The rows of each matrix lie in a flat space through zero, up to rounding. After each matrix: how many dimensions does the smallest such space have?

[[-3.05  0.41 -0.33  0.78 -0.12  1.32  2.71 -0.47  1.53  0.56  2.67  0.67
   0.00 -0.45  0.07 -3.92 -2.45  1.25  2.56  1.19  1.39]
 [ 0.41 -0.35  2.95  1.57  1.67 -0.30 -0.31  1.58  1.05 -0.57  1.30 -1.05
   1.98  0.12 -0.05  1.06  0.50  0.34 -1.77 -1.45  0.37]
 [-0.33  2.95 -5.03  0.21 -0.47 -0.24  0.13 -0.96 -1.63  0.72  0.04  1.05
  -0.44  3.52  0.72  1.88 -1.31  2.46 -1.60 -1.22 -2.57]
 [ 0.78  1.57  0.21 -1.32 -1.43 -1.77 -2.05  0.16 -0.18  1.26 -0.77  1.98
  -0.24 -0.39 -1.69  1.81 -0.75  0.65  0.98  0.88 -0.22]
 [-0.12  1.67 -0.47 -1.43  0.23 -0.44 -1.12 -2.09 -1.46 -0.40 -1.62  0.62
  -0.61 -0.48 -1.02  3.00  1.63  0.15 -0.51 -2.43 -2.54]
 [ 1.32 -0.30 -0.24 -1.77 -0.44 -0.27 -1.45  0.25 -0.84 -1.21 -0.86 -2.16
  -1.12  0.26 -1.09 -0.13  0.69  1.45 -0.63 -3.12 -1.65]
 [ 2.71 -0.31  0.13 -2.05 -1.12 -1.45  0.64  0.93  0.26  3.14 -0.09  1.92
  -1.20 -1.42  0.95  1.36  2.66 -0.40 -1.41 -1.16 -0.26]
 [-0.47  1.58 -0.96  0.16 -2.09  0.25  0.93 -1.38  0.73 -1.38  1.43  0.42
  -1.00 -0.14 -0.13 -1.09  0.27  0.75  2.83 -0.11 -0.68]
 [ 1.53  1.05 -1.63 -0.18 -1.46 -0.84  0.26  0.73 -0.96  1.28 -0.14  0.63
  -0.04  2.27 -0.26 -0.43 -0.98  1.46  1.39  0.42  0.98]
 [ 0.56 -0.57  0.72  1.26 -0.40 -1.21  3.14 -1.38  1.28  1.81  1.39 -0.21
   0.17 -0.78  1.53  0.02  1.29 -1.42  0.06 -0.79  2.25]
 [ 2.67  1.30  0.04 -0.77 -1.62 -0.86 -0.09  1.43 -0.14  1.39  0.17  1.48
  -0.07  0.76  0.11  1.21  0.47  1.06  0.96 -0.02  0.38]
 [ 0.67 -1.05  1.05  1.98  0.62 -2.16  1.92  0.42  0.63 -0.21  1.48 -1.57
  -0.27 -0.61  2.03  1.16  1.49 -1.22  0.32 -0.88  0.85]
 [ 0.00  1.98 -0.44 -0.24 -0.61 -1.12 -1.20 -1.00 -0.04  0.17 -0.07 -0.27
   0.31  0.87 -1.37  1.86 -1.72  1.67 -0.18 -1.42 -0.54]
 [-0.45  0.12  3.52 -0.39 -0.48  0.26 -1.42 -0.14  2.27 -0.78  0.76 -0.61
   0.87 -2.16 -1.97 -0.30 -1.49  0.28  0.77  0.01  1.07]
 [ 0.07 -0.05  0.72 -1.69 -1.02 -1.09  0.95 -0.13 -0.26  1.53  0.11  2.03
  -1.37 -1.97 -0.71 -1.18  2.03 -0.28  2.66  0.00  0.16]
 [-3.92  1.06  1.88  1.81  3.00 -0.13  1.36 -1.09 -0.43  0.02  1.21  1.16
   1.86 -0.30 -1.18 -0.05  0.12  0.35  1.11 -0.78 -0.06]
 [-2.45  0.50 -1.31 -0.75  1.63  0.69  2.66  0.27 -0.98  1.29  0.47  1.49
  -1.72 -1.49  2.03  0.12 -1.47  0.35  2.58  1.10 -0.58]
 [ 1.25  0.34  2.46  0.65  0.15  1.45 -0.40  0.75  1.46 -1.42  1.06 -1.22
   1.67  0.28 -0.28  0.35  0.35  0.79 -1.21 -1.71  0.20]
 [ 2.56 -1.77 -1.60  0.98 -0.51 -0.63 -1.41  2.83  1.39  0.06  0.96  0.32
  -0.18  0.77  2.66  1.11  2.58 -1.21 -5.94  0.73 -2.03]
 [ 1.19 -1.45 -1.22  0.88 -2.43 -3.12 -1.16 -0.11  0.42 -0.79 -0.02 -0.88
  -1.42  0.01  0.00 -0.78  1.10 -1.71  0.73  1.81  0.48]
 [ 1.39  0.37 -2.57 -0.22 -2.54 -1.65 -0.26 -0.68  0.98  2.25  0.38  0.85
  -0.54  1.07  0.16 -0.06 -0.58  0.20 -2.03  0.48  0.48]]
 : 12

[[-0.74 -2.16  0.57 -0.06  1.90  1.53  1.47  1.23 -1.15 -1.15 -1.53  0.16
   2.58 -0.82 -1.13 -1.98  4.65  0.09  0.51 -1.95 -0.50]
 [-2.16  2.83 -2.96 -4.26  0.47 -0.27  1.32  1.10  3.37 -3.71  1.53 -4.28
  -0.90 -1.67 -0.10  0.05 -1.66  0.46 -0.02 -0.47  2.46]
 [ 0.57 -2.96 -2.79 -0.12  1.31  1.93 -0.16 -0.03 -0.66 -0.92 -3.08 -1.41
   0.17 -1.94  1.83 -1.77  1.40  0.78  0.92 -1.61 -0.64]
 [-0.06 -4.26 -0.12 -1.56 -1.48  2.89  1.44  0.29 -0.94  2.50  0.91  3.11
   1.75  1.52 -1.96 -2.35  1.24  1.45  1.22 -1.53 -0.43]
 [ 1.90  0.47  1.31 -1.48 -0.65  1.57 -1.21  0.62 -1.82 -1.41 -1.19 -3.71
   0.29  1.15 -0.37 -1.61  3.74 -0.24  0.01 -4.22  0.10]
 [ 1.53 -0.27  1.93  2.89  1.57  1.48  1.46 -0.63 -1.17  1.29  1.05  1.29
   1.11  1.08 -2.40 -2.70  0.83  1.03 -0.55 -1.13  2.50]
 [ 1.47  1.32 -0.16  1.44 -1.21  1.46  0.64  1.25 -0.42  1.59  1.45 -4.22
  -0.33  1.14 -2.04 -2.12  0.67  1.00 -0.61 -2.51 -0.05]
 [ 1.23  1.10 -0.03  0.29  0.62 -0.63  1.25  2.14 -0.18  0.02  0.26 -2.73
   0.39 -0.15  0.30 -0.50  1.68 -0.96 -0.45 -0.93 -0.06]
 [-1.15  3.37 -0.66 -0.94 -1.82 -1.17 -0.42 -0.18  0.83 -0.24  0.38 -1.95
  -2.09  0.84 -0.11  0.77 -0.83  0.79  0.10  0.59  1.35]
 [-1.15 -3.71 -0.92  2.50 -1.41  1.29  1.59  0.02 -0.24  4.72  1.20  4.27
   0.98  0.59 -1.79 -0.83 -1.26  1.65  0.69  1.86 -2.32]
 [-1.53  1.53 -3.08  0.91 -1.19  1.05  1.45  0.26  0.38  1.20 -0.70 -2.81
  -1.77  0.13 -1.10 -2.34  0.52  3.15  0.86 -0.45  1.85]
 [ 0.16 -4.28 -1.41  3.11 -3.71  1.29 -4.22 -2.73 -1.95  4.27 -2.81  2.88
  -1.77  0.45  1.69  1.45 -2.38  1.30  1.01  1.48 -5.82]
 [ 2.58 -0.90  0.17  1.75  0.29  1.11 -0.33  0.39 -2.09  0.98 -1.77 -1.77
   0.02  0.43  0.68 -1.81  2.35  0.10  0.05 -2.16 -0.26]
 [-0.82 -1.67 -1.94  1.52  1.15  1.08  1.14 -0.15  0.84  0.59  0.13  0.45
   0.43 -1.50 -0.49 -1.03 -1.33  1.12  0.10  0.66 -0.31]
 [-1.13 -0.10  1.83 -1.96 -0.37 -2.40 -2.04  0.30 -0.11 -1.79 -1.10  1.69
   0.68 -0.49  1.89  3.79  0.98 -2.81 -0.03  1.51 -3.23]
 [-1.98  0.05 -1.77 -2.35 -1.61 -2.70 -2.12 -0.50  0.77 -0.83 -2.34  1.45
  -1.81 -1.03  3.79  3.91 -1.36 -1.14  1.00  3.14 -2.31]
 [ 4.65 -1.66  1.40  1.24  3.74  0.83  0.67  1.68 -0.83 -1.26  0.52 -2.38
   2.35 -1.33  0.98 -1.36  1.05 -2.74 -1.55 -2.76 -0.42]
 [ 0.09  0.46  0.78  1.45 -0.24  1.03  1.00 -0.96  0.79  1.65  3.15  1.30
   0.10  1.12 -2.81 -1.14 -2.74  1.32 -0.68  0.30  1.73]
 [ 0.51 -0.02  0.92  1.22  0.01 -0.55 -0.61 -0.45  0.10  0.69  0.86  1.01
   0.05  0.10 -0.03  1.00 -1.55 -0.68 -0.62  0.95 -0.91]
 [-1.95 -0.47 -1.61 -1.53 -4.22 -1.13 -2.51 -0.93  0.59  1.86 -0.45  1.48
  -2.16  0.66  1.51  3.14 -2.76  0.30  0.95  2.48 -3.46]
 [-0.50  2.46 -0.64 -0.43  0.10  2.50 -0.05 -0.06  1.35 -2.32  1.85 -5.82
  -0.26 -0.31 -3.23 -2.31 -0.42  1.73 -0.91 -3.46  1.52]]
 : 9

[[-4.92  1.00 -2.30 -1.81 -0.76  0.22 -0.68 -0.85  2.94 -1.33  6.65 -0.75
  -2.07 -0.44  6.50  6.43  1.77  6.73  4.99  3.39  0.91]
 [ 1.00 -0.18  2.87  1.64 -1.03  1.75 -2.02 -4.82 -2.16  1.17  0.92 -1.19
   1.52 -1.94 -0.24  1.47  0.72  2.70 -1.27 -1.08  3.17]
 [-2.30  2.87  0.78  4.37  5.72 -0.37  0.66  0.14  1.03  1.95  0.02 -5.02
  -2.04  1.75  5.85  4.03 -2.25 -1.83  2.50 -0.58 -0.23]
 [-1.81  1.64  4.37 -2.70 -0.02 -6.85  0.10 -4.08  0.62 -1.59 -0.42  1.07
  -2.30 -2.15 -2.55 -1.12  3.10 -1.66  2.14 -1.79 -1.15]
 [-0.76 -1.03  5.72 -0.02 -1.16 -3.97  1.69 -5.87 -2.46  0.00 -0.49  0.11
   0.23 -1.61  2.08  4.93  0.22  3.17  1.56 -1.90  1.98]
 [ 0.22  1.75 -0.37 -6.85 -3.97  4.93  1.70 -0.46  0.02  1.34  4.13 -0.26
  -2.47 -0.57 -2.93 -0.46 -3.29  0.02  2.53  1.23 -1.64]
 [-0.68 -2.02  0.66  0.10  1.69  1.70  3.26 -0.68 -0.79  3.66 -0.36 -1.24
   2.02  2.12 -2.30 -1.46  0.90  5.22  1.05  0.22  1.24]
 [-0.85 -4.82  0.14 -4.08 -5.87 -0.46 -0.68  1.54 -5.64  4.75  0.08  2.04
   0.48 -0.72 -1.54  2.28  1.76  1.36 -3.49  0.37  0.58]
 [ 2.94 -2.16  1.03  0.62 -2.46  0.02 -0.79 -5.64  3.90 -3.00  0.64 -6.29
   0.57 -4.55  0.31 -0.73  2.42  4.16 -1.26  0.87 -1.53]
 [-1.33  1.17  1.95 -1.59  0.00  1.34  3.66  4.75 -3.00 -0.37  1.69  3.48
  -5.35  3.67 -1.76 -0.28  0.38 -1.05  3.29 -1.53 -4.82]
 [ 6.65  0.92  0.02 -0.42 -0.49  4.13 -0.36  0.08  0.64  1.69 -3.49 -0.28
   2.41 -0.23 -0.58 -1.79 -2.24 -3.31 -1.56 -0.17  1.17]
 [-0.75 -1.19 -5.02  1.07  0.11 -0.26 -1.24  2.04 -6.29  3.48 -0.28 -1.40
   3.36 -0.71  1.01 -2.78  0.62  1.06 -5.64  1.10  1.64]
 [-2.07  1.52 -2.04 -2.30  0.23 -2.47  2.02  0.48  0.57 -5.35  2.41  3.36
  -0.64  0.66 -0.67  0.14 -5.42 -0.75 -0.16  0.29  1.28]
 [-0.44 -1.94  1.75 -2.15 -1.61 -0.57  2.12 -0.72 -4.55  3.67 -0.23 -0.71
   0.66 -0.27 -0.31  0.83  1.67  3.25  0.27 -0.11 -0.60]
 [ 6.50 -0.24  5.85 -2.55  2.08 -2.93 -2.30 -1.54  0.31 -1.76 -0.58  1.01
  -0.67 -0.31 -4.34  0.28  5.26  1.59 -3.83 -1.43  3.51]
 [ 6.43  1.47  4.03 -1.12  4.93 -0.46 -1.46  2.28 -0.73 -0.28 -1.79 -2.78
   0.14  0.83  0.28  3.85 -1.64 -2.84 -2.82 -0.51  1.65]
 [ 1.77  0.72 -2.25  3.10  0.22 -3.29  0.90  1.76  2.42  0.38 -2.24  0.62
  -5.42  1.67  5.26 -1.64  4.74 -3.32 -1.92 -1.35 -1.30]
 [ 6.73  2.70 -1.83 -1.66  3.17  0.02  5.22  1.36  4.16 -1.05 -3.31  1.06
  -0.75  3.25  1.59 -2.84 -3.32 -2.47 -0.29 -0.10  1.79]
 [ 4.99 -1.27  2.50  2.14  1.56  2.53  1.05 -3.49 -1.26  3.29 -1.56 -5.64
  -0.16  0.27 -3.83 -2.82 -1.92 -0.29 -6.61 -2.50  2.97]
 [ 3.39 -1.08 -0.58 -1.79 -1.90  1.23  0.22  0.37  0.87 -1.53 -0.17  1.10
   0.29 -0.11 -1.43 -0.51 -1.35 -0.10 -2.50  0.28  1.07]
 [ 0.91  3.17 -0.23 -1.15  1.98 -1.64  1.24  0.58 -1.53 -4.82  1.17  1.64
   1.28 -0.60  3.51  1.65 -1.30  1.79  2.97  1.07 -0.66]]
 : 14

[[-0.47 -3.98 -0.60 -0.95  6.18 -0.53  1.65 -1.17  2.40 -3.92  1.78 -1.15
  -2.67  0.91  1.50  0.27  2.65  4.05  1.01 -1.54  1.35]
 [-3.98  1.69 -0.01  2.17  5.66  0.89 -0.39 -2.04  1.18  0.48 -0.60  0.63
  -1.39 -0.50  2.88 -2.14  2.60 -0.35 -1.63 -1.63 -0.78]
 [-0.60 -0.01 -5.73 -4.12  4.47 -0.17  0.16 -1.76 -2.64  4.72 -1.65 -0.60
   0.11  3.35 -1.45 -2.83 -1.99 -0.89  0.53 -2.91  0.97]
 [-0.95  2.17 -4.12  0.83  2.93 -0.14 -0.34 -2.98 -1.73  8.12 -1.31  2.28
   1.11  0.29 -2.59 -2.42 -1.56 -3.35  0.99 -2.36 -0.04]
 [ 6.18  5.66  4.47  2.93 -0.60 -0.17  0.01 -2.31 -0.69  0.62  0.71  1.15
   0.34 -5.25 -2.06  1.55 -1.29  1.07  0.51 -0.31 -2.06]
 [-0.53  0.89 -0.17 -0.14 -0.17  4.35 -0.92 -0.31 -1.95  1.15 -3.92  0.19
  -0.14 -0.71  0.67 -0.92 -0.83 -2.91 -0.94 -0.53  0.49]
 [ 1.65 -0.39  0.16 -0.34  0.01 -0.92  6.54  1.14  0.58  0.60  2.23 -1.28
   0.47 -1.17 -2.79  0.10  1.54  0.41 -1.83  1.41 -0.97]
 [-1.17 -2.04 -1.76 -2.98 -2.31 -0.31  1.14  5.53 -1.57 -1.08  0.58 -1.04
   1.67  2.53 -2.17 -0.96  0.03 -1.07 -2.21  2.92  0.55]
 [ 2.40  1.18 -2.64 -1.73 -0.69 -1.95  0.58 -1.57  2.54  3.85 -0.17  1.58
   1.46  0.94 -0.03  0.29  2.28 -2.36 -0.12 -0.74 -1.37]
 [-3.92  0.48  4.72  8.12  0.62  1.15  0.60 -1.08  3.85 -2.49  2.54  0.78
  -1.73 -5.04  2.21  0.58  3.24  3.45  0.75  0.17  1.94]
 [ 1.78 -0.60 -1.65 -1.31  0.71 -3.92  2.23  0.58 -0.17  2.54  4.18  0.10
   1.34  2.33 -4.02 -0.68 -0.77 -0.54  0.04  1.75  0.05]
 [-1.15  0.63 -0.60  2.28  1.15  0.19 -1.28 -1.04  1.58  0.78  0.10  4.15
  -0.79 -1.84  1.95 -1.15 -0.02  0.25  0.73 -1.63  1.44]
 [-2.67 -1.39  0.11  1.11  0.34 -0.14  0.47  1.67  1.46 -1.73  1.34 -0.79
   3.73  0.87  0.16 -1.00  0.90  1.37 -0.72  0.37 -0.94]
 [ 0.91 -0.50  3.35  0.29 -5.25 -0.71 -1.17  2.53  0.94 -5.04  2.33 -1.84
   0.87  0.36 -0.02  1.58 -1.17  2.81  0.37  0.48  1.67]
 [ 1.50  2.88 -1.45 -2.59 -2.06  0.67 -2.79 -2.17 -0.03  2.21 -4.02  1.95
   0.16 -0.02  5.26 -0.23  0.04 -0.09  0.29 -0.23 -0.48]
 [ 0.27 -2.14 -2.83 -2.42  1.55 -0.92  0.10 -0.96  0.29  0.58 -0.68 -1.15
  -1.00  1.58 -0.23  0.69  0.47  1.06  1.68 -1.68  0.39]
 [ 2.65  2.60 -1.99 -1.56 -1.29 -0.83  1.54  0.03  2.28  3.24 -0.77 -0.02
   0.90 -1.17  0.04  0.47  4.51  1.05 -0.43 -0.25  0.33]
 [ 4.05 -0.35 -0.89 -3.35  1.07 -2.91  0.41 -1.07 -2.36  3.45 -0.54  0.25
   1.37  2.81 -0.09  1.06  1.05  2.18  1.15  1.71 -1.50]
 [ 1.01 -1.63  0.53  0.99  0.51 -0.94 -1.83 -2.21 -0.12  0.75  0.04  0.73
  -0.72  0.37  0.29  1.68 -0.43  1.15  2.95 -0.11  0.30]
 [-1.54 -1.63 -2.91 -2.36 -0.31 -0.53  1.41  2.92 -0.74  0.17  1.75 -1.63
   0.37  0.48 -0.23 -1.68 -0.25  1.71 -0.11  6.57  2.08]
 [ 1.35 -0.78  0.97 -0.04 -2.06  0.49 -0.97  0.55 -1.37  1.94  0.05  1.44
  -0.94  1.67 -0.48  0.39  0.33 -1.50  0.30  2.08  2.97]]
 : 15

[[ 3.67 -0.14 -0.11  3.47  0.18  2.03 -0.71  0.24 -2.34  1.03  4.16  2.80
   1.64 -0.75  1.74 -0.94 -2.12  2.25 -0.78 -0.36  0.15]
 [-0.14  1.11  0.48 -1.02  0.13 -0.06 -0.70  0.93 -0.32  1.28  0.86 -1.11
   0.63  0.28  0.07  1.47  0.16  1.07 -0.35 -0.61 -0.09]
 [-0.11  0.48  2.24 -0.79  1.31  0.73 -1.22  0.91  1.25  2.15  0.04 -0.94
   1.75 -0.74  0.48  1.15 -0.66  0.23  0.23 -1.44 -0.75]
 [ 3.47 -1.02 -0.79  1.68 -0.21  1.65 -0.64 -2.64 -3.25 -1.52  3.31  3.76
   1.29  0.13  1.00 -1.27 -1.41 -0.12 -0.66  0.88 -0.52]
 [ 0.18  0.13  1.31 -0.21  0.80  0.66 -0.69  0.43  0.69  1.18  0.07 -0.24
   1.15 -0.56  0.40  0.41 -0.58  0.15  0.18 -0.88 -0.39]
 [ 2.03 -0.06  0.73  1.65  0.66  2.49 -0.35  0.85 -0.15  1.30  0.86  1.43
   2.09 -1.37  1.39 -1.13 -1.90  1.95  0.31 -1.58  0.89]
 [-0.71 -0.70 -1.22 -0.64 -0.69 -0.35  1.01 -1.25  0.03 -2.09 -1.86  0.40
  -1.07  0.37 -0.66 -1.11  0.67 -1.15  0.44  0.78  0.57]
 [ 0.24  0.93  0.91 -2.64  0.43  0.85 -1.25 -0.44 -0.78  0.68  0.43 -0.54
   1.86  0.35  0.12  1.52 -0.08  0.43 -0.08 -0.94 -0.31]
 [-2.34 -0.32  1.25 -3.25  0.69 -0.15  0.03 -0.78  2.39 -0.56 -3.99 -1.54
   0.32 -0.17 -0.89  0.26  0.77 -2.11  1.19 -0.67 -0.24]
 [ 1.03  1.28  2.15 -1.52  1.18  1.30 -2.09  0.68 -0.56  2.59  2.04 -0.62
   2.83 -0.24  0.84  2.15 -0.91  1.33 -0.38 -1.66 -0.87]
 [ 4.16  0.86  0.04  3.31  0.07  0.86 -1.86  0.43 -3.99  2.04  7.39  2.24
   1.55  0.29  1.72  1.24 -1.67  2.66 -2.06  0.35 -1.18]
 [ 2.80 -1.11 -0.94  3.76 -0.24  1.43  0.40 -0.54 -1.54 -0.62  2.24  3.11
   0.28 -0.74  1.16 -2.24 -1.60  0.87 -0.28  0.45  0.47]
 [ 1.64  0.63  1.75  1.29  1.15  2.09 -1.07  1.86  0.32  2.83  1.55  0.28
   2.47 -1.38  1.46  0.21 -1.83  2.34  0.05 -2.05  0.27]
 [-0.75  0.28 -0.74  0.13 -0.56 -1.37  0.37  0.35 -0.17 -0.24  0.29 -0.74
  -1.38  0.66 -0.52  0.53  0.87 -0.13 -0.41  0.83 -0.14]
 [ 1.74  0.07  0.48  1.00  0.40  1.39 -0.66  0.12 -0.89  0.84  1.72  1.16
   1.46 -0.52  0.93 -0.20 -1.19  1.13 -0.21 -0.66  0.02]
 [-0.94  1.47  1.15 -1.27  0.41 -1.13 -1.11  1.52  0.26  2.15  1.24 -2.24
   0.21  0.53 -0.20  2.64  0.64  0.67 -0.65 -0.43 -0.95]
 [-2.12  0.16 -0.66 -1.41 -0.58 -1.90  0.67 -0.08  0.77 -0.91 -1.67 -1.60
  -1.83  0.87 -1.19  0.64  1.59 -1.21  0.05  0.90 -0.13]
 [ 2.25  1.07  0.23 -0.12  0.15  1.95 -1.15  0.43 -2.11  1.33  2.66  0.87
   2.34 -0.13  1.13  0.67 -1.21  2.54 -0.53 -1.21  0.49]
 [-0.78 -0.35  0.23 -0.66  0.18  0.31  0.44 -0.08  1.19 -0.38 -2.06 -0.28
   0.05 -0.41 -0.21 -0.65  0.05 -0.53  0.71 -0.43  0.46]
 [-0.36 -0.61 -1.44  0.88 -0.88 -1.58  0.78 -0.94 -0.67 -1.66  0.35  0.45
  -2.05  0.83 -0.66 -0.43  0.90 -1.21 -0.43  1.80 -0.36]
 [ 0.15 -0.09 -0.75 -0.52 -0.39  0.89  0.57 -0.31 -0.24 -0.87 -1.18  0.47
   0.27 -0.14  0.02 -0.95 -0.13  0.49  0.46 -0.36  1.15]]
 : 5

[[-7.43 -0.80  0.62 -0.13 -0.51  5.28 -0.73 -7.25 -2.77 -1.97  3.51 -0.41
  -0.16  0.08  4.76 -2.86  1.98 -1.29  2.20 -2.09 -6.31]
 [-0.80 -0.89  1.43  0.93 -0.36 -0.10 -0.63 -1.57  0.57 -0.78  1.58 -1.47
   1.06  1.02  0.99 -0.34 -0.25 -0.06  0.58 -1.39  0.94]
 [ 0.62  1.43 -2.36 -1.59  0.56  0.68  0.99  1.95 -1.23  1.13 -2.33  2.45
  -1.81 -1.71 -1.21  0.30  0.62 -0.02 -0.77  2.15 -2.21]
 [-0.13  0.93 -1.59 -1.11  0.35  0.87  0.63  0.80 -1.06  0.63 -1.35  1.67
  -1.27 -1.18 -0.48 -0.01  0.58 -0.11 -0.37  1.33 -2.00]
 [-0.51 -0.36  0.56  0.35 -0.15  0.11 -0.26 -0.80  0.13 -0.35  0.69 -0.57
   0.39  0.38  0.51 -0.21 -0.04 -0.06  0.28 -0.58  0.17]
 [ 5.28 -0.10  0.68  0.87  0.11 -4.30  0.07  4.50  2.68  0.93 -1.50 -0.89
   1.00  0.77 -2.98  2.00 -1.79  0.98 -1.28  0.52  5.81]
 [-0.73 -0.63  0.99  0.63 -0.26  0.07 -0.45 -1.25  0.32 -0.58  1.16 -1.01
   0.72  0.69  0.80 -0.31 -0.12 -0.08  0.45 -1.00  0.48]
 [-7.25 -1.57  1.95  0.80 -0.80  4.50 -1.25 -7.86 -1.85 -2.48  4.61 -1.80
   0.90  1.07  5.11 -2.82  1.48 -1.19  2.48 -3.18 -4.57]
 [-2.77  0.57 -1.23 -1.06  0.13  2.68  0.32 -1.85 -1.96 -0.12  0.02  1.38
  -1.22 -1.05  1.26 -1.03  1.24 -0.56  0.45  0.47 -4.08]
 [-1.97 -0.78  1.13  0.63 -0.35  0.93 -0.58 -2.48 -0.12 -0.92  1.78 -1.12
   0.72  0.73  1.60 -0.78  0.20 -0.29  0.83 -1.37 -0.53]
 [ 3.51  1.58 -2.33 -1.35  0.69 -1.50  1.16  4.61  0.02  1.78 -3.45  2.32
  -1.53 -1.54 -2.96  1.40 -0.25  0.50 -1.55  2.72  0.57]
 [-0.41 -1.47  2.45  1.67 -0.57 -0.89 -1.01 -1.80  1.38 -1.12  2.32 -2.56
   1.90  1.79  1.11 -0.22 -0.71  0.06  0.73 -2.18  2.52]
 [-0.16  1.06 -1.81 -1.27  0.39  1.00  0.72  0.90 -1.22  0.72 -1.53  1.90
  -1.44 -1.34 -0.54 -0.02  0.66 -0.13 -0.42  1.51 -2.29]
 [ 0.08  1.02 -1.71 -1.18  0.38  0.77  0.69  1.07 -1.05  0.73 -1.54  1.79
  -1.34 -1.26 -0.65  0.07  0.56 -0.08 -0.46  1.48 -1.95]
 [ 4.76  0.99 -1.21 -0.48  0.51 -2.98  0.80  5.11  1.26  1.60 -2.96  1.11
  -0.54 -0.65 -3.33  1.85 -0.99  0.78 -1.61  2.03  3.07]
 [-2.86 -0.34  0.30 -0.01 -0.21  2.00 -0.31 -2.82 -1.03 -0.78  1.40 -0.22
  -0.02  0.07  1.85 -1.10  0.74 -0.49  0.86 -0.85 -2.36]
 [ 1.98 -0.25  0.62  0.58 -0.04 -1.79 -0.12  1.48  1.24  0.20 -0.25 -0.71
   0.66  0.56 -0.99  0.74 -0.80  0.39 -0.39 -0.11  2.61]
 [-1.29 -0.06 -0.02 -0.11 -0.06  0.98 -0.08 -1.19 -0.56 -0.29  0.50  0.06
  -0.13 -0.08  0.78 -0.49  0.39 -0.23  0.35 -0.25 -1.25]
 [ 2.20  0.58 -0.77 -0.37  0.28 -1.28  0.45  2.48  0.45  0.83 -1.55  0.73
  -0.42 -0.46 -1.61  0.86 -0.39  0.35 -0.80  1.12  1.17]
 [-2.09 -1.39  2.15  1.33 -0.58  0.52 -1.00 -3.18  0.47 -1.37  2.72 -2.18
   1.51  1.48  2.03 -0.85 -0.11 -0.25  1.12 -2.27  0.56]
 [-6.31  0.94 -2.21 -2.00  0.17  5.81  0.48 -4.57 -4.08 -0.53  0.57  2.52
  -2.29 -1.95  3.07 -2.36  2.61 -1.25  1.17  0.56 -8.59]]
 : 2
